The same things were measured in two ways. Each way mixes the same 9 hidden numbers, adds some noise and spreads widely along 5 directions of its own, which tell nothing about the thing.
Some things both ways: the first way, then the second way.
[ 16  -6   1   1 -10  -2  -6   5  -1 -17  -4   3   4  -1  13 -20 -21 -11
 -20]
[ -8  14   8 -11  12   2   5  -9 -16   2  -7   2  15  -1  -6 -17  -2  -8
  20 -13  -6   2   0   5   8   6]

[ -5   6   8  -4  -1  -5 -12  -1  -4  24  -4   9  -9  -8  -2  21  41  10
  17]
[  4 -16   3   4 -16  -1  -2  -9   7  -1   4   2  -3   1   9  24  -5   9
 -13   6   5  -4 -15  -6   0  -3]

[ -6   7   6  -8  -2  -7  16   4  12  13  -1  -1   0   6   5  -6   3 -13
 -12]
[ 12 -13  -1  11  -4  14   2   9  13  -4   9  -5  -3   3  12   0   5  -1
 -19  14  -5   0  21  -5  -7  -6]

[ 10   9   0 -23  -6   4  11  -3  17   4  -5   7  -5   3   3  -2  14   6
 -19]
[  7  -8   1   4  -7   8   2   8   7  -5   9  -6   6  18  12  15  -5  12
  -5   6   0   3   9   6 -10  13]

[ 22  10   6 -19 -16  -2   4  -5  15 -12 -11  -3   2  -2  11  -8  -8   7
 -37]
[  3  13  -4  11  -8 -13  -5   3  -8  -1   3   4   2 -10 -10  12  -6   6
   4  -7   2  -3 -20  -5 -11  -3]

[ -6  -9   3 -12  -4   1  -1   3   3   7 -10  -4 -13 -10  -3   7  25  -3
  -7]
[  4  -2  -4  -5  -6   6   5   4 -11  -6   3  10  20  16   4   3  -9  -6
   3  -3 -12   4  -8   2   3  11]

[  1  -4  25   6   2 -12  -2  -1  -5 -18  -1   0  11  -4  -9 -29 -33 -28
  -5]
[ -4  10  -8   4 -14   4 -13   6   6  -1   8  -4 -12 -16   1  23  -4  14
  -3  11   5  12   8   2 -14  -7]

[  2   1  -3   2 -10 -21   9   8  14   6  14   7  12   3   7  10 -11  -7
  -6]
[-14  23   0  13  -1   2 -11 -12  -6  -8   0  -3  14 -28  -5   1   2  17
   4  -7  -4  12  -7  -5  -6  -3]

[  7   0  12  -3  -7  -8   4   3   4  -1   0  10   3   7   3  -9  -6 -11
  -3]
[ -5   7   3   3   0  -6   3 -12  -5   9   3   1   3 -16  -8  -1   2  -2
  -2   2   5  -1  -6  -2   2 -12]

[ 21  19  13 -11 -18   3  11  -2  20  -2  12   9  10   1  17   4 -11  13
 -14]
[-13  16  -6   2   0 -11 -10   5 -13  -3  -4  -5  20  -9   1   6   5  10
  12  -4  -7  17   8   0   1  13]

[  4   5  19  11  12   0   5  -5  -5  11   9  14   0   5  -1 -22   1 -10
   1]
[ -8  -5  -2   1   2 -13  -7   4   6   6 -11   0 -20  -9  -4  -5   6  -5
  -4  -5   6  -6  -4  -9   1  -9]

[ 11  10   6  -8   1   3  12  -6   8   2   9   3   0   3   6 -16  -4 -11
 -25]
[-14   7  -4  11   3  -9  -8  -1  -1  -1  -7   1  -7 -20 -18  -3   4   6
  -4 -10   6   0 -15  -4  -8  -9]

[ 12   8  -3 -10 -18  -2 -12   0   6  -9  -9  -1   0 -14  15   6  -4   7
  -4]
[ -9   7   4  -3  -6  -6 -11 -11  -8  -1   3   0  -4 -12  -2  20  -4   3
   1   6   8   5 -14   0   4  -5]

[ 14   1  12  -4 -15  -7   1   6   4  -9  -9   4   8  -4  11 -18 -15 -11
 -12]
[  5   7   8  -8  -1  -3   7  -9  -9  11   0   7   1 -13 -10  -4   2  -5
   5  -1   5   1   0  -1   6  -9]

[  2 -10  17   4   3   0  -1  -1  -9  -2  -7   1  -9  -9  -5 -19   5 -20
  -2]
[ -2  -4  -8 -10   4   2   0   8  -2   4  -5  10  -7  10   4 -18   4 -18
  -2  -5  -6   0   5  -3  10   1]

[  5   2   8 -10   5   4  10   0   6  -4 -10  -1   3  -1   1 -32  -6  -9
 -33]
[ 13 -11   2  -1  -6 -18   5  16   6   7  -9   6 -21  -1 -16   1  -7  -9
   3 -11   4 -14 -16 -10  -8 -14]

[ 14  -2   5  -8 -14  -4  -2  15   3 -11 -10   7  12  -8  13 -15  -8  -7
 -21]
[ -5  -1   2 -12   0  -7   0  -8  -7   5  -9   9   5  -6  -3 -11   2 -13
   4 -10  -4   4 -12  -9  21  -5]

[ -6 -11  11  -7   4  -8   4   6   0 -10  -4  11   1  10 -14 -15  -7 -22
  -3]
[-12   5  -6  -2  -2  -1   1  -7   5   8   3   1   0  -9  -3  -9  -3 -10
  -3   4   0   2  -9  -3   9 -14]

[ -9 -20  -9  11   9  -6   7  12  -5   3  -3   7 -10  -1   1 -16   8 -21
  -8]
[ -7 -20  -6   2   1  11  -1   3   0 -14 -10   5   8  20  18  -6  -5  -9
  -5  -6 -21  -9  -7  -5   3  12]

[ -7 -15  -9  -1  -7  -2 -11   7  -1 -10  -4  -9  -8  -7   5   4  -5  -9
  -5]
[-11  -3  -3  -1   0  -4   5   1  -8  -4  -6   3  11   2  -8   3 -11  -5
   7  -4  -8  -4 -17   2  -1   0]

[ 35  -3 -11  -3 -27 -12   9  -1  20  -7  -8  20   5   3  19 -14 -14  10
  -7]
[ -1   8   7   9   1  -2  -9 -17  -4   4  15  -3  -6   0  10  19   5  14
  -9   6  17  -6  -6   7  -4   7]

[ 11   7  24  -4   0   5 -11   0 -11  -7  -5  -1   3  -3   6 -16  -2  -8
 -25]
[  4  -7  -2  -3  -7  -1  10  10  -4  -4  -9   4  16   8  -2   4 -10   2
   9  -8 -13   1  -3  -2  -5   9]

[  7   4  -4   8  -2 -10  13   5   7  12   2  11   5  -5  13 -20  -3 -10
  -3]
[  6  -5  10   1   2   7  -9  -5   5  -3  -1  -3 -18  -5   9   2   8   5
  -9   0   9  -1  12  -3   0  -3]

[ -8 -17   7   5   9   4   1  11  -6  -9   4  -1   3   3  -2 -22 -13 -19
 -25]
[  6 -14  -1   8   4   2  -6  13  16  -1  -3 -10 -18   7  19 -10   9  -5
 -10   4  -5 -11  20 -10  -3  -2]

Other things, the second way, with their names:
z771: [  6  -9   8 -10   5   4   3   6   5   2  -3  -4 -15   6   6 -10  -2 -18
   4   4  -2  -8  11  -2   7  -9]
z299: [ -1 -14 -10   0  -6  13  -2  13  15  -7  -1  -1  -1  13  14  -5   1  -1
 -11   4  -9   9  13  -3   1   4]
z30: [  6  -2   8   1   2   6  -8  -4  10   4  10  -9 -15  -1  16   0  10   0
 -11  12  10   1  21  -2   5  -5]
z303: [ 14   1   3  -1   2  -3   1   2  -4   4   4   4  -3   8  10 -11  -1 -17
   2  -1  -5 -11  -1  -8   7  -4]
z994: [ -9   8  -4   3  -6 -13   0  -4  -5   7   5   1  13 -14 -14   7   1   4
  -4   3   6  13 -12  -1   5  -6]
z388: [-10   4 -12   1   1   4  -7   4  -9  -7   6   2  15  12  15  -3  -1 -10
  -3   5 -13   8   0  -1   9  11]
z257: [ -6   3  -4  -2  -4 -10  -4  -1 -10   3   0   7  -3 -10  -9   6  -1  -8
  -2   2   4   2 -13  -2   5  -7]
z645: [ -3  -4  -2  19   3  11  -2 -13   8  -4   0   7  -2 -11   4 -11   9   6
 -23  -5  -1  -6  -8 -10  -3  -8]
z5: [  0  24  -1   7   6   0  -3   2  -6   5  12 -10  12  -9   3  -8   7   1
   4   7   0   9  22   4  -3   1]
z702: [-16 -11  -1   0  -2  -7  -3   0  -4  -9 -15   0  -2  -8  -4   8 -12  -9
   8  -4 -12 -11 -23  -8   0  -8]
z443: [  3   0   4  -4  -5   7   5   5  13   3   0  -5  -9  -7  -8  -1  -7   2
   3   2   3   4   7   1  -8 -13]
z614: [  8  -9   3   3   2   5   0   3  12   5   4  -4 -13   6  11  -6   9  -3
 -14   7   6  -5  17  -2   0  -2]
z359: [-3  0 -5 -4  0  6  5 12  1 -2 -2 -2  8  9 -2 -2 -4  2  4  0 -5  8 13  8
 -7 10]
z58: [  1   3   0 -12   8  -4   8   8  -5   7  -5   2   4   7  -6 -22   1 -16
  10  -7  -4   2   9   1   8   2]
z387: [ -4  15   0 -19   0  -9   3  -2 -10  13  -5  10   1  -3 -11 -13  -5 -12
  17 -13   3   8  -8   0  15  -3]
z263: [-12   0 -17  13   2   4  -3   9  -8 -13  -5  11  13   8  -2  -4   0   5
  -8 -11 -14   0 -11   1 -11  15]
z733: [  2  -5  -5 -20   0   7   4  13  -2   1  -1   6   0  15   1 -13  -6 -22
   5   2  -7   9   7   1  14   0]
z591: [  0   7   8   0   8  -4   3  -8  -7   4  -2   3  -2 -10  -7 -16   0 -16
   5  -6  -2 -11 -10  -7   6 -14]
z861: [ -6 -15 -11  -1  -1  13  -1  11   6  -9   4   0   6  21  12   0   0  -5
 -14  10  -7   8   9   5   4   9]
z232: [  0  -9   3  -1  -3 -12  12  -5   3  13  -8  10  -9  -7 -18  -3  -1  -1
  -6 -10  10  -9 -19  -4   0 -11]
z185: [  0  -6   0  14  -4   5   1   1  13  -3   8  -7  -1  12   3  13  -3  21
 -12   2   8  -3  -4   7 -17   9]
z184: [  7  -4   3  10   0   8  -5   5  11  -7   9 -10  -5   4  17   0   0  -3
  -8  10  -5  -5  13  -6  -4  -4]
z381: [-17  -1   5  -9   0   7  13  -5  -4  -4  -9  -8  24   1  -7   2 -17   4
  19  -1 -12   5  -2  10  -2   5]
z859: [  6   3  10  -5  -5  -9   1 -11  -9   9   2   3  -3  -7   1  14  -1   1
   4   1   9  -4  -5  -2   4  -1]
z551: [ -1   7   2   5   6  10  -5  -3   3  -3  12 -10   5  11  18  -3   1   2
  -1   8  -1   1  14   5   0   9]
z367: [ -5  -8  -5  -6   8  -1  10  11   4   4 -10   5   0   3 -15 -27   4 -18
  -4  -7  -2   3   3  -2   8  -7]
z918: [-20  13 -10  -5  -2  -9 -14   1 -15  -4   0   4   6 -15  -9   5  -3  -9
   5   2  -2  13 -15  -2  11  -5]
z266: [ 15  10  -2   3  -9  -4  -3  12   3   4   7  -3 -10   7   8  13  -7   8
   7  -1   2  -5   7   1 -17   4]
z685: [-4  5 -1 -4 -5 14 -4 -5 -5 -8  0  6 15 -2  5  1  0  8  0 -3 -6 18  4  1
  5  8]
z761: [  6  -4  14 -20   4  10  10  -7  -8  -3 -19  13   6   9   0 -17  -8  -5
  19 -26 -11  -4  -4  -1   7   9]
z587: [ 18   7  10  10  -5   4  -3  -6  -5  -1  15   5  -3  -4   3  16   2  12
  -9   3  11  -4  -2   1 -11   1]
z916: [  4  -3  12  -7  13  11  16   0   0   0  -3  -6  11  16   2 -20  -5 -10
  12  -5  -8  -8  13   8   2   6]
z309: [-24  -9 -18  -6 -11   7  -6  -1  -4  -9 -15  12  18 -10   6  -3  -2  -7
  -5  -2 -23  17  -9 -12  16  -2]
z643: [  7 -17   8   9   2   0  -3  -9   4   1   9  -3  -4   9  15   7  10  -1
 -23  12   8  -8   2  -4   7   1]
z509: [  8   1   2  -1  -9  -1  -3   5  -3  -5   1   0   4  13  12  16 -13   6
  12  -6  -9  -6  -7  -2  -8  11]
z971: [ -1  17   5   9   4   0  -1  -3 -11  -9  -3   5   6  -8 -12   0 -10   7
  14 -17  -6  -9 -19   2 -16   1]
z498: [ 12 -16  12   0  -9  -1   0  -7  10   7  10  -5 -14  -4   8  20  -1  -1
 -13  17  12  -7   2  -5   3 -13]
z602: [-15   8 -12  -9  -7  -8 -13   4  -9  -7  -7   5   3   3   4   6 -14 -11
  15  -8 -13   4 -24  -6  10   4]
z131: [  0  -1  -1   6  -1   1   5   2  -6  -5   0  -2  19   3   6   2  -8  -6
   5   3 -16  -8  -4  -4  -4   1]
z251: [ -7  -2  -3   3   3   4   1   3   7  -2  -5   1  -2   3  -2 -11   2   2
  -5  -8  -1   0  -3  -1  -2   0]
z501: [ 6  1  6 -5  2  3 10 -3 -8  5 -3  2  8 -1  1 -3 -3 -4  8 -2 -6 -5  8  1
 -1  1]
z470: [ 19 -10   4   6  -5   4  13   4  -5  -3   1   2  21  10  13   3  -2  -2
  -1   1 -17  -8  11  -6  -5   7]
z952: [  2  -8  -2   6  -7   7  -3  -6   4  -3  -3   9  -1  -1   9   2   5   8
 -14  -6  -3   0  -4  -8   0   3]
z807: [  8 -13  -5  -2 -13  10   5  14   8  -6   3   0   7  20  10  15 -13   6
  -1   5  -9   3   4   2  -8   9]
z408: [  2  -6   4 -10  -2  -8   0   0   7   9   3   0 -14  -3  -7  -6  -2 -19
  -4   6  10   1 -10  -7  18 -20]
z941: [ -5 -12   3   3  -8  -7   3 -10   3  -1  -9   6   2   4  -2  16  -6  17
  -3 -13   4  -6 -25  -1  -5   8]
z584: [  6  -4  -5   7  -5  -6  -4   8  -5  -6   1   0   9  13  14   9  -4  -3
   0   0 -12  -5  -4  -6  -3   9]
z939: [  6 -13   2 -11   3  12  13   3   5   2  -7   8  -3  23   4 -13 -10 -10
   4 -10  -8 -13  -2   4  -2   6]
z248: [  6  -7  11  14   1   5   2  -6  17   3  -3  -4 -20 -10  -4   0  10  21
 -15  -6  15  -8   7   0 -17  -7]
z317: [ -2  13   6  -6   5  -2   0  -6 -10   4  -4   0   9  -6   0 -10   2   1
  13 -11  -1   5   5   0   6   5]
z297: [  1  -9   6   9   2  -4 -12 -15  -4  -1   4   0  -1  -3  20   7  17   3
 -21   7   6  -3   2 -10  13   3]
z113: [ 13  -4  12   7  -1 -13  -2   3   5   5  -4  -4 -21 -14  -8  11   9  10
  -5  -2  16  -7   6  -6 -11  -8]
z295: [ 21  -2  14   2   0   7   7  -5   2   5  13  -4  -3   7  11   1  -2  -4
  -3   9   3 -11  13   0  -2  -3]
z487: [  1   2  -2  12  -1   0 -19  -5   4   4  13  -4 -15 -19  13   4  26   2
 -29  21  15  12  23  -8   8 -10]
z755: [ -9  -8   3  10   1   7  -3  -2  13  -6   3 -11  -6  -1   2  10   1  16
 -10   7   8   0   5   7 -12   1]
z332: [ -9   3  -3  -5   6   0  -1   2 -12  -4  -6   9   9  -2 -10 -13   1 -12
   2  -8  -5   6  -9  -1   9   2]
z190: [-13  -3 -11   8   3   0 -25  10   9 -12  -8  -4 -20  -1  15  -2  10   3
 -10  -3  -1   3   6  -8   0   4]
z812: [ 10 -15   8  20   5  -1   7   2  19   2   7 -18  -7   5  12   0   4   2
 -13  13   0 -22  14  -6 -14  -7]
z384: [-11  -3  -3  12  -4  -2 -10  -8   4  -2   2  -7  -6 -11  10  18   0  11
  -9   9   2  -6  -4  -2  -9  -3]
z105: [ -1  -1   4  -5   3  -5   4  -1   3  10  -9   2 -15  -6  -9  -8   2  -2
   3  -8   7  -6   0  -2  -1  -6]
z362: [ -7  12   0  -7   2  -6  -7   3   0   7  13  -5 -16  -7 -15   4  -2  -8
   0  13  20  10  -1  10   4 -13]
z463: [ 18  -3  13   8  -6   5   2   3  10  -3  16 -12  -3  10   9  23  -8  16
  -2  10   9  -5   8   6 -17   5]
z934: [ 15   4  17   1   1  -3  15 -11 -12   4   7   6   8  -7 -17   4  -8  -4
   5  -2   5 -12 -15   3  -4  -9]

Some of these things the first way, each followed by its name:
[ -5  -9  -2   3  -5 -10  11   1  12   7   9   2  -3  -1  -1   0  -6 -12
  10]
z359
[ 26   5   1  -7 -14  -7  -6  -9   7   2   0  10   3   8   8  -5   0   5
 -14]
z185
[ -6 -21  32   6  14  15 -26   4 -29  -7  -3   1  -5 -10 -16 -15  14 -16
  -1]
z859
[ 22   7  12 -19 -16  -1  -4  -3   8 -19 -15   5   3 -10   5 -11  -7   0
 -20]
z387
[ 15 -19  -7  -3  -6  -4   5  15   4 -12  -1  19   8  -2   4 -20  -4 -11
 -22]
z941
[  0 -13  -9  -5  -8  -7   2   3  11   1   1   7  -4   7   0   6   3   1
  -2]
z551
[  8  -1  -2   3   1  -6  -3  -6  -2  -3  -3  -6  -7  -3   6 -13  -3  -8
 -26]
z971
[ 14  -6  10  13   4  -4  -7   1 -10  -8   8  10  15  12   5 -40 -29 -23
 -14]
z755
[  1 -10  17   8  -5 -10 -24   6 -17   5   2  -4   5 -17   0   5   8 -15
   2]
z685
[-11  -5   0 -12  -4   4   6   1   9   7  -2  -5 -15 -12  -2  11  18  -5
   5]
z257
[ 22   3  10  10   1 -12   8   0  -1   7  11  17  14  10   7 -33 -12 -19
 -19]
z248
[-13 -13   7  -5   9   5  15   3   6   9   5   6  -8   4 -12 -11  12 -15
  -1]
z58
[ 14   0   7   0  -6  -1   4   1   1  -1  -4   1   3  -3  10 -26  -8 -15
 -18]
z332
[ -3  -2  13  -3   0   4  -2   2  -4  -2  -2   0 -10  -4   2  -1   8 -10
  -5]
z501
[-24 -17  -4   0  13  -4  10  11   4  11   3   1  -4   8 -10  -6   7 -14
  -7]
z184
[-14 -11  -4   9   3  -9 -12   8  -6  -3   9   6   0   6  -2   1 -11 -16
  14]
z381
[  3 -17   6   7  -9  -6 -16   4 -10  -6  -5  -7   3  -7   4 -13 -11 -18
  -2]
z861
[-11 -17 -20  -1  -4  -4  -1   9   6   3   1  -2  -9   4   6   6   4  -6
  -2]
z916
[ -3  -4  20 -16  12  19  -1   3  -6  -6   5   3  -6  -3 -10  -7  18 -11
 -25]
z317
[-16   5  -4   2   9   7 -15   0 -11   0  -2 -10 -17 -10   7   7   9  -4
  -2]
z702
[ 13  -6 -23  10 -16 -23   9  16  11   0 -10  12   5 -16  22 -12  -7  -8
  -7]
z761
[  5  -1   4 -10  -5   2   3   6   6  -5  -3   6   4   0   4 -13  -4  -6
 -15]
z30
[ -8 -14   2  11  -5 -14 -12  13  -5  10  -6   7   9  -1   4  -7  -3  -6
  17]
z498
[ -3   9  15  -7   7   2  16  -6   8   8   1  10  -5   1  -5 -18   3 -10
   5]
z918
[ 14  -8   6   4  -6  -4   0   5  -1 -18  -2   4   8  -3   7 -29 -26 -19
 -18]
z105
[ 14  12   9  -7  -9 -10   6   1   7   0  -5   6   8  -1  10 -16  -9 -10
 -17]
z299
[ -2   3   7 -15  -3   2   1   0   4  -3 -16  -5  -8 -11  -1 -12   6 -10
  -6]
z733
[  6  -9  -2 -10  -2   9  16  12   9   9  -4  15  -2   7   6 -19  16  -5
 -16]
z643
[ -1 -19  18  -2  -4  -4  -3   9   0   1   9   7  12   5 -10  -9  -4 -15
   0]
z994
[  6  -7   1   9 -10 -15   3   3   5  10   1   7   3   1   8  -6  -4  -7
   7]
z614
[  5  -6 -16  -4  -4 -12  16   2  11   0 -14  10 -14  -3   5 -14   7 -11
  -6]
z939
